All rows are made from the same 8 directions, up to rounding. Whole rows:
[[ 1.69  1.72 -2.36  1.26  1.09  0.88 -1.10  0.80  1.80  2.86  0.46  0.70
   0.72 -1.38 -2.74  4.65 -1.78]
 [ 1.80 -2.09  2.37  1.09  1.76  0.25  2.81  1.93  1.79  0.75 -1.15  2.64
   3.13  1.01 -2.55 -1.56  0.56]
 [-4.12  2.52  1.33 -3.83 -4.07  3.81  0.60  0.02  3.24 -2.72  3.07 -0.55
   2.05 -2.24 -2.03  4.13 -3.18]
 [ 0.29 -1.77 -2.08  2.60 -0.03 -2.02  2.23 -1.36 -1.52 -0.20 -0.11 -1.39
  -1.55  2.54 -1.95  1.09  1.95]
 [-0.83  0.24  3.27 -2.19  1.87 -0.67 -1.98  1.32 -2.79 -2.46 -3.74 -1.29
  -1.06  0.10  2.54 -2.27 -2.61]
 [-0.02  1.17  0.25 -1.59 -2.61  2.31 -0.76 -0.01  2.28  1.55  1.69  1.70
   0.67 -1.93  3.08 -1.80  1.27]
 [ 2.14  2.60 -1.02 -1.15 -1.73  0.79  0.07  0.72  1.10  1.81 -0.75 -0.31
   0.04 -0.88  1.81  2.93 -1.12]
 [-4.15 -4.58  2.69  0.70 -1.28  0.87  0.92 -1.18 -0.93 -2.68 -3.22  1.53
  -2.45 -0.45  1.49 -4.63  3.14]
 [-1.10  1.95 -3.15 -0.15 -1.75  0.66 -3.28 -1.75 -0.52  1.21  1.19 -1.14
  -3.04 -2.01  2.47  1.69  0.25]
 [-1.87 -0.89 -2.55  1.38  0.42 -2.73 -1.39 -2.92 -3.26 -1.96  0.32 -2.41
  -3.42  0.23  0.57  0.45  1.09]
 [-2.15 -1.49  0.69 -0.06  0.22  0.14 -1.10 -1.33  0.39 -1.21  1.95  1.50
   0.42 -1.60  0.63 -3.26  1.66]]

Rows cut short, each followed by the rest of it:
[ 2.41 -1.65 -0.42  2.56  1.38 -0.37  1.82  0.97  0.38  2.70  1.10  1.03]	[ 1.14  3.17 -2.05 -2.50  2.40]
[-1.73 -1.47 -2.62  2.01  0.19 -1.71 -0.75 -2.83 -1.21 -0.98  1.11 -0.45]	[-2.08 -0.91 -0.58  0.68  1.87]
[ 0.00  0.85  3.35 -1.76  1.76  1.25 -1.38  3.09 -1.42 -0.37 -3.46 -1.00]	[-0.18  1.47  0.28 -1.19 -3.39]
[-0.86 -2.07  1.12  0.24 -1.13  0.69  1.62 -0.75  1.46  0.12  4.77  1.83]	[ 2.19  1.57  0.08 -6.22  4.07]
[ 0.09 -0.70 -0.16  1.03  0.45  0.46  0.34  0.36  0.28  1.02  1.34  0.30]	[ 0.42  1.48 -1.53 -1.28  0.91]
[-4.08 -1.15  1.72 -1.72 -3.08  1.53  0.15 -1.33  0.17 -3.18 -2.33  0.36]	[-1.90 -2.63  2.27 -0.05  0.31]
[ 0.45  0.82 -1.47 -0.14 -1.21  0.36 -1.20 -1.00  0.77  1.51  2.23  0.67]	[-0.23 -1.15  2.26 -1.25  1.69]
[-0.23  0.11 -0.51  1.00  0.77  1.49 -0.51  0.89  1.15  1.55  1.10  0.55]	[ 0.63  0.37 -2.94  1.05 -0.66]
[ 1.19  0.74 -0.48 -0.98 -1.26 -0.81 -0.03 -1.04  0.55  0.09  0.22  0.79]	[ 0.26 -1.99  3.51 -0.53  1.14]
[-0.98 -1.80  2.17  0.28  0.75  0.46  1.14  0.95 -0.04 -1.28 -3.20  0.81]	[ 0.03 -0.01 -1.32  0.00 -0.68]
[-2.80  0.17 -2.41  1.09  0.58 -0.29 -2.37 -1.72 -1.28 -1.08  0.77 -1.62]	[-2.41 -1.09 -2.14  3.15 -1.13]
[-0.26 -0.63  1.94 -1.91 -0.29 -3.98  3.31 -1.14 -3.27 -5.25 -0.10 -3.33]	[ 0.50  3.12  1.16 -1.44 -0.20]
[ 0.41  0.82  0.41 -1.23 -0.21 -0.70 -0.06 -0.20 -0.36 -0.69  1.37 -0.58]	[ 0.77  0.30  1.37 -1.24 -0.06]
[ 1.66  1.10 -5.18  3.16  1.73 -2.27 -2.94 -1.17 -3.33  2.55 -2.33 -2.78]	[-4.99  0.53  0.08  4.39 -0.46]
[ 2.17  0.48  0.91 -1.30 -0.01 -1.54  2.49 -0.22  1.87 -0.92  2.67  1.32]	[ 4.22 -0.64  0.25 -0.60  0.44]
[-2.53 -0.28  0.20 -0.11 -1.42  3.10  0.29 -0.10  3.32  0.44  4.97  1.74]	[ 2.42 -0.54 -3.38 -0.62  0.73]
[-0.54 -0.53  1.99 -0.56 -2.66  3.43  0.96  1.99  0.61  1.71 -2.63  0.40]	[-1.47  1.85  1.54 -2.24  0.93]
[-0.56  0.03  4.30 -3.24  0.31 -0.05 -0.20  1.08 -0.77 -2.49  0.00  0.12]	[ 1.78  0.46  3.15 -5.39 -0.59]
[-2.31  0.60  0.14 -2.51 -5.18 -0.07  1.99 -2.00 -1.13 -3.24 -0.93 -2.53]	[-2.48  0.07  3.87  0.96  0.82]
[-1.24  1.34 -0.37 -1.00 -1.05  0.62 -0.87  0.00 -1.01 -0.65  0.03 -2.10]	[-1.47  0.71  0.16  1.42 -1.43]
[ 1.33 -1.05  0.54  0.63  1.49 -1.40  0.41 -0.02  0.16 -0.39 -3.49  1.71]	[ 0.29 -2.32  0.78  1.06 -0.19]
[-2.26  0.73 -1.65  0.63  1.01  0.74 -3.69 -0.52 -1.67  0.58  2.55 -1.83]	[-2.16  0.94 -1.15 -0.76 -0.58]
[ 4.53  2.16 -1.67  0.24 -0.56 -0.37  1.91  1.17  1.49  3.24  1.49 -0.10]	[ 2.01  1.63 -0.16  1.92  0.12]
[-1.37  1.06 -1.76 -0.12 -1.23  0.44 -1.22 -1.02 -0.59  0.07  2.09 -1.64]	[-1.48  0.40 -0.05  0.89  0.02]
[ 0.81  3.71  0.14 -1.95  1.42  0.91 -2.89  2.17 -1.20  1.21  2.59 -2.84]	[ 0.60  2.54 -0.65 -0.06 -3.59]
[ 2.58 -0.76  0.75  0.41  2.07 -3.39  1.81  0.29 -2.14 -1.16 -2.31 -0.94]	[ 0.44  1.82  0.61 -0.57 -0.12]
[-2.66 -0.55  0.08 -0.10 -1.01  1.91 -2.39 -0.60 -0.20  0.27  0.36  0.42]	[-2.06 -0.96  1.49 -2.40  1.08]
[ 1.23  3.89 -0.12 -2.20  1.43  1.12 -4.09  1.56  0.17  1.99  3.48 -0.83]	[ 1.43 -0.16  1.13 -1.08 -2.68]
[-3.68 -3.15  0.63  0.46 -1.49 -1.02  2.20 -2.71  0.24 -4.62 -3.52  1.17]	[-1.28 -3.73 -0.50  2.93  0.74]
[-4.98 -1.41 -0.52  0.40 -2.22  3.36 -0.87 -1.83  3.05 -0.54  4.67  2.18]	[ 0.54 -2.48 -2.61 -0.75  1.85]
[-0.53 -0.50 -1.67  1.09 -0.52 -0.75 -0.58 -1.29 -1.24 -0.01 -1.51 -0.71]	[-2.61 -0.50  0.98  1.16  0.85]
[ 1.10 -1.91  1.76  1.37  4.47 -1.40 -1.62  1.25 -1.48  0.21 -3.46  1.54]	[ 0.01 -0.40 -0.06 -2.62 -0.50]
[ 0.58 -0.41 -0.99  0.38  0.42 -1.46  0.34 -1.65  0.90  0.05  5.63  1.00]	[ 2.51  0.14 -0.12 -3.17  2.60]
[ 0.71  0.14  0.99  0.07 -0.67  1.74  1.49  2.04  0.51  1.38 -1.23 -0.35]	[ 0.18  2.43 -1.40  0.33 -0.61]
[-0.36 -1.68  0.33  0.25  0.33 -1.97  0.06 -1.62 -1.46 -1.30  1.30  0.16]	[-0.30  0.53  2.29 -4.52  2.76]
[-2.05 -1.16 -1.50  1.38  2.17 -1.24 -3.01 -2.19 -0.65 -0.94  1.62  0.89]	[-0.82 -2.74 -0.59 -0.62  0.68]
[ 1.07 -0.41  0.90 -0.79 -0.51 -1.66  3.80 -0.58  1.58 -2.11  1.76  0.73]	[ 3.63 -0.11 -1.30  0.93  0.32]
[-1.21 -1.80 -0.49  1.36  0.35 -0.16 -0.31 -1.22  0.37 -0.26  0.00  1.47]	[-0.50 -1.50 -0.40 -0.70  1.59]
[-0.87 -0.20 -0.63 -0.91 -3.26 -0.10  1.56 -2.17  1.39 -1.18  1.74  0.78]	[ 0.31 -1.87  2.28 -0.14  2.29]
[ 2.77  0.91  0.14  0.44 -1.64  4.08  1.15  2.65  4.48  5.47  1.63  3.20]	[ 2.63  0.45 -0.75 -0.88  1.34]
[ 1.41  0.42 -2.77  1.43 -2.79  1.52  2.23 -0.64  3.22  3.31  4.45  1.24]	[ 1.48  0.78 -1.57  0.99  2.92]
[-4.68 -1.51 -2.95  1.64 -3.79  1.45 -0.77 -3.09 -0.79 -0.90 -1.69 -1.05]	[-5.62 -1.76  0.44  3.02  1.98]
[-1.92 -0.90 -0.35  1.26  0.64  2.06 -1.57  0.09  1.31  1.14  1.35  1.50]	[-0.04 -0.95 -2.44 -0.37  0.32]
[-0.91  0.57  1.77 -1.85  2.84 -1.46 -1.82 -0.33  0.32 -3.17  0.43  1.04]	[ 2.65 -3.75 -0.43  0.73 -2.94]
[ 0.02 -0.96 -0.84  1.39  0.29 -0.04 -0.94 -0.34 -0.99  1.35 -0.13  0.04]	[-1.73  0.94  0.87 -2.20  1.82]
[-1.29 -1.43 -0.64  0.78 -3.44  1.13  2.05 -1.00  0.30  0.06 -1.88  0.03]	[-2.41  0.27  1.05  0.63  2.35]
[-0.55 -2.95 -1.41  1.95 -2.52  0.18  2.51 -2.83  3.87  0.00 -1.73  4.92]	[ 0.36 -5.94  0.84  2.41  3.83]
[-0.55 -1.43 -3.02  2.62  1.12 -2.47 -2.69 -2.38 -4.05  0.71  0.19 -1.91]	[-4.67  1.62  2.31 -3.11  3.07]
[-0.25  1.24 -0.98 -0.27  1.36  0.02 -3.25 -0.44  0.25  0.43  0.09  0.72]	[-0.29 -3.24  0.76  1.35 -1.42]
[ 0.02 -0.13  2.06 -2.01 -3.65  1.55  3.95  0.18  4.15 -2.07 -6.35  3.27]	[ 1.50 -6.10  1.29  6.77 -1.67]
[ 0.38  1.58 -0.63 -0.76 -0.69  1.07 -1.12  0.19  1.49  0.85 -1.02  0.88]	[ 0.07 -2.93  0.82  3.00 -1.43]
[ 0.29  0.06  0.36 -0.62 -1.81  0.47  1.57 -0.02  0.77 -0.06 -0.16  0.20]	[0.32 0.16 0.94 0.03 0.72]
[-0.53 -0.89  0.74  0.08 -0.75 -0.20  2.36  0.09 -0.06 -1.44 -1.45 -0.52]	[ 0.07  0.92 -1.41  1.50 -0.28]
[ 1.24  0.39 -1.40  0.48 -0.13 -1.70  0.70 -0.67 -1.33  0.14  0.77 -1.59]	[-0.64  1.75  0.49  0.18  0.72]
[-1.66  0.41 -2.08  1.64  0.20  3.67 -3.87  0.12  2.89  3.28 -0.71  2.95]	[-1.32 -4.83 -1.64  3.42 -0.79]
